There are 3 ways to turn a row about zero (a turn may also mirror it). The second row of each pair is the first, turned, with some noise. The first 27 pairs use one turn. New pairs use 2 turns, one after the other, and a turn may come again.
Known pairs, each followed by its turns in order:
|   4 |   5 | -10 | -17 |  38 |  -1 |  18 |  17 |
| -19 | -30 | -10 |  18 |  10 | -16 | -18 |  -5 | | z_550

|  16 |   5 |  -2 | -45 |  -4 | -36 | -34 | -19 |
|  -9 | -30 |  37 | -13 |  -5 | -43 |  22 |  15 | | z_758

|   2 |  11 |   3 | -37 |   9 |   0 |  23 | -16 |
| -26 | -34 |   7 | -22 |  -1 |  -3 |  -5 |   7 | | z_550

|  36 |  10 | -24 |  33 |  25 |   0 | -16 |  -6 |
|  16 |  -7 | -40 |  32 | -15 |  26 |  -6 |  -2 | | z_550

|  10 |   0 |  10 |   0 |   1 |   0 | -10 | -18 |
|   7 | -11 | -15 |  -8 |   4 | -10 |  -8 |   2 | | z_162

|  -4 | -36 |   6 | -11 | -12 |  -1 |   4 | -12 |
|   0 |  -8 |  24 |   5 | -10 |   1 | -33 |  -1 | | z_758

|  4 |  8 | 22 | -9 |  8 | 20 | 38 | -3 |
| -32 |  -2 |   3 | -11 | -20 | -20 | -18 |  14 | | z_550

|  52 |  32 |   0 | -17 |  -2 |  17 |  42 |   3 |
| -11 |  17 |  40 | -48 |  22 | -35 | -18 |  -1 | | z_162

| -24 |  25 |  11 |   6 |  29 |  -7 | -34 |   6 |
|  37 |  -7 | -17 | -13 |   8 | -16 | -22 | -28 | | z_550

| -60 | -58 |  19 | -27 | -25 |  -6 |  -9 |   9 |
| -52 |  -9 | -34 |  56 | -18 |  12 |  27 |  12 | | z_162

|  24 | -23 |  12 |  -4 | -18 |  -3 |   1 |   3 |
|   0 | -17 |  17 | -16 |   6 |  16 | -16 |  11 | | z_758

|   5 |   7 |  32 |  31 | -23 |   2 |  -8 |   0 |
|  16 | -37 |  -1 |   1 |  20 | -10 |  17 |  14 | | z_162

| -30 |  -6 | -14 |   5 | -32 | -17 |  -7 |   3 |
|   2 |  -3 |  -2 |  19 | -25 |  11 |  24 |  27 | | z_162

|  11 |  59 | -19 |   6 |  23 |  38 | -34 | -30 |
|  17 |  15 | -42 |  30 |   2 | -34 |  37 |  47 | | z_758

| -13 | -26 |  56 | -27 | -10 |   2 | -19 | -10 |
| -39 | -39 | -40 |  11 |   3 | -17 |   7 |  -6 | | z_162

|  10 |  -4 |   4 |  -2 |  20 |   0 |   0 | -19 |
|  -8 | -13 |  -8 |  -1 | -13 |  11 |  -7 | -13 | | z_550

|   8 |  -8 |  11 |  19 |   5 |   4 |   6 | -16 |
|  16 |   5 |   5 |   9 |  18 |  11 | -10 |   7 | | z_758

| -13 |  10 |  39 |  -3 |  -1 |   0 | -60 |   3 |
|  32 |  24 | -21 | -42 |   7 | -13 |  11 | -39 | | z_550

|   3 |  26 |  12 |   4 |  11 | -42 | -39 |   4 |
|  25 |   5 | -28 | -20 |  32 |  19 | -19 | -20 | | z_550

|  60 | -34 |   6 |  23 |  56 |   7 |   2 |  17 |
|  54 |  25 |  25 | -29 |  -7 |  49 |  15 |  29 | | z_758

|  13 |   3 |  -8 |  -2 |  -9 | -21 |   4 | -33 |
|  10 |   0 |  -7 |  -6 | -21 | -22 | -21 |  18 | | z_162

|  47 | -46 |  15 | -13 | -29 |   7 | -21 |   0 |
|  -5 | -30 |  37 | -22 |   0 |  21 | -31 |  45 | | z_758

|  11 |  -7 |   1 | -14 |   5 | -40 | -60 |   2 |
|  24 |   1 | -22 | -13 |  37 |  30 |  18 | -41 | | z_550

|  -5 |  16 |  -3 |  -1 |  13 |   3 | -12 |  -6 |
|  12 |   3 |  -9 | -14 |  -5 |   5 |   3 | -14 | | z_162

|   9 | -27 | -14 |   2 |  11 |  53 |  -2 |   1 |
|  16 |  14 | -11 |  10 | -37 |  23 | -24 |  31 | | z_758

| -10 | -60 | -31 |  -4 |   2 |   6 |  -1 | -21 |
| -15 |  29 | -28 |  42 |   0 |  18 | -32 |  19 | | z_162

|   2 |  13 |  35 | -60 |  13 |  20 |   0 |  30 |
| -29 | -28 |  12 |  21 | -40 |  29 |  43 |   4 | | z_758

New pairs. What belongs after each?
|   5 | -30 | -22 | -15 | -10 |  -2 |  14 |  59 |
| -48 |  12 | -35 | -27 |  -7 |   6 |  19 |  26 | | z_758 z_162

| 19 | -5 | 33 |  4 | -2 | 39 | -2 |  1 |
|  -2 |  26 | -11 |  18 | -10 |   5 | -17 | -39 | | z_162 z_162

| 43 |  3 | 25 | -5 |  0 | 25 | 37 |  1 |
|  -9 |  17 |   4 |  16 | -29 |  24 |  46 |  18 | | z_550 z_162

|   1 |  40 |  24 | -11 | -11 |  -3 |  -3 |  -2 |
| -27 |   7 |   7 | -11 | -28 |  21 | -13 | -11 | | z_550 z_162

| -15 | -28 | -48 |  -9 |  46 |  -4 |  -1 |  31 |
|  51 | -12 | -16 |  48 |  19 | -17 | -21 |  -3 | | z_550 z_162

|  10 |  12 | -42 | -12 |   7 |   3 | -46 |  47 |
| -20 | -17 | -15 |  53 | -27 |  23 | -15 |  39 | | z_162 z_758

|  60 | -14 | -13 |   1 |  13 |  23 |   0 |  47 |
| -61 |  22 |  20 | -30 |  26 |  20 |   4 |  10 | | z_758 z_162

|  -5 |  55 | -14 | -35 | -24 | -54 | -12 | -56 |
| -51 | -29 | -16 |  14 |  -7 | -44 |  58 | -44 | | z_550 z_550

|  17 |  -8 | -21 |  -2 |  44 | -34 |   0 | -40 |
|  23 | -33 | -14 | -33 | -23 |  20 | -26 |  35 | | z_162 z_162

|  -4 |  45 |  60 |  -1 |  -9 | -33 |  44 |  -8 |
|  32 | -27 | -14 | -31 |  43 | -40 |  29 | -41 | | z_550 z_550

| 11 |  5 | -8 |  8 | -2 | 17 |  7 |  0 |
| -10 |   2 | -12 | -16 |   3 |   2 |  -8 |  -6 | | z_550 z_758

|  5 | -2 | 10 | 27 |  3 | 60 | -1 | -6 |
| -11 | -45 | -24 |  28 |  -8 | -13 | -21 | -17 | | z_162 z_550

|   7 |  12 | -17 |   1 |  42 | -60 | -27 | -24 |
|   0 | -32 | -18 | -22 |  -5 |   9 | -35 |  61 | | z_162 z_162

|   4 |  18 |  16 | -25 |  -1 |  -5 |  13 |  26 |
| -16 |  24 | -13 |  21 |  13 | -16 |   7 |  13 | | z_758 z_162

| -15 |  60 |  15 |  20 | -60 | -14 | -14 |  10 |
| -24 | -33 | -62 |   7 |  49 | -26 |  10 |   4 | | z_550 z_550

|  -8 |   2 |  -4 | -54 |   0 |  13 |  10 |  -6 |
| -31 |   5 |  -3 |  41 | -14 | -20 |   0 |  -9 | | z_550 z_162

| -34 |  -5 |   4 |  30 |   9 |  12 |   8 |  -3 |
|  41 |   3 | -11 | -25 |  -2 |   6 |   5 |  -3 | | z_758 z_162

|  19 |  -5 | -20 | -12 | -34 |  25 |  -4 |   1 |
| -23 |   5 |   4 |  -8 |   0 |  25 |  26 | -29 | | z_162 z_162

|  -7 |  -1 | -18 |  27 |   1 |   0 |  -6 |  39 |
| -10 |  28 |  -8 | -34 | -20 |   8 |  17 |  -4 | | z_758 z_162

| 16 | -6 | -1 |  9 | 12 | 12 | -4 | 16 |
| 23 | 10 |  7 |  5 | -8 |  2 |  4 | 12 | | z_550 z_162

|   3 |   7 |   5 |  -4 |   1 | -20 | -10 |   1 |
|   8 |   3 |   1 |   6 | -15 |  -5 |   8 |   8 | | z_550 z_758

| -16 |  10 |  34 |  -1 |  -2 | -12 | -29 |   4 |
|  -5 |   6 | -12 | -34 | -25 | -12 | -21 |  -8 | | z_550 z_162

|  -8 |  -1 |  19 |   4 |  15 |  31 | -31 |  12 |
|   1 | -15 |   6 |  -7 |  10 |  43 |  -2 |  22 | | z_550 z_550

| -17 | -11 | -10 | -31 |  21 |  17 |  -2 |  -3 |
|   0 |   4 | -31 |  17 |  -4 | -29 |   0 |  -5 | | z_162 z_758

|  33 |   1 |  -2 |  12 |  16 | -17 |  -7 |  21 |
| 30 | 29 | -5 | -3 |  1 | 23 | -1 |  0 | | z_550 z_162

|  19 | -56 |  -8 |   6 | -15 | -42 | -32 |  -8 |
|  37 |   2 | -38 |  60 |  -1 |  14 |   4 |  10 | | z_550 z_758

| -15 | -33 |   0 | -14 |  59 |  -8 |  -3 |   7 |
|  20 |   7 |  26 | -14 | -37 |  40 |  -7 | -26 | | z_550 z_550

|  19 |  30 |  -9 |  -8 | -24 |  20 |   2 | -13 |
| -18 |   0 |   6 |  23 |  26 | -17 |  19 |  15 | | z_550 z_550

|  -7 |  -8 |  12 | -23 | -14 |  10 |  -4 | -19 |
|  16 | -10 |  20 |  14 |  19 |  -3 |   0 |   3 | | z_162 z_550

|   8 |  15 |   1 |  -4 | -60 | -60 |  14 |   6 |
| -13 | -24 | -36 |   5 |   1 | -71 | -13 | -19 | | z_550 z_550

|   2 |   4 | -13 | -23 | -60 | -43 |   4 |   9 |
|  -8 |   6 |  58 |  10 | -30 | -31 | -20 | -20 | | z_758 z_758

|   3 |  11 |  24 | -12 |   3 | -13 |   0 |  -3 |
|  -1 | -11 |  19 |  -2 |   0 | -12 | -18 | -11 | | z_162 z_758

|  -9 |   2 | -17 |  26 | -18 | -40 | -30 |   0 |
|  -2 |   2 |  25 |   4 |  -8 | -26 |  41 | -24 | | z_758 z_758

| -32 |  34 |  -4 | -15 | -11 |   4 | -40 |   5 |
|  19 |  -2 |  37 |   5 |  28 |  -3 | -36 |  12 | | z_758 z_550

|  29 |  44 |  28 | -20 |   0 |  32 |  11 |   5 |
| -3 | 38 | 26 | 36 | 36 |  8 | -4 |  9 | | z_758 z_162

|  13 |  -5 |  12 | -15 |   7 |   2 | -30 |  31 |
| -29 |   6 |   6 |   0 |   9 | -10 |  38 |  -3 | | z_758 z_162

| -12 |  -1 | -25 |  -4 |  -6 |  -9 |  20 |   3 |
| -16 |  -8 | -17 |   2 |  22 |  11 |  11 |  -7 | | z_162 z_758

|  32 |   3 | -20 |   4 |   3 | -22 | -36 |  32 |
|  34 |  46 |   9 |  -1 |  14 |   7 | -23 | -15 | | z_550 z_162

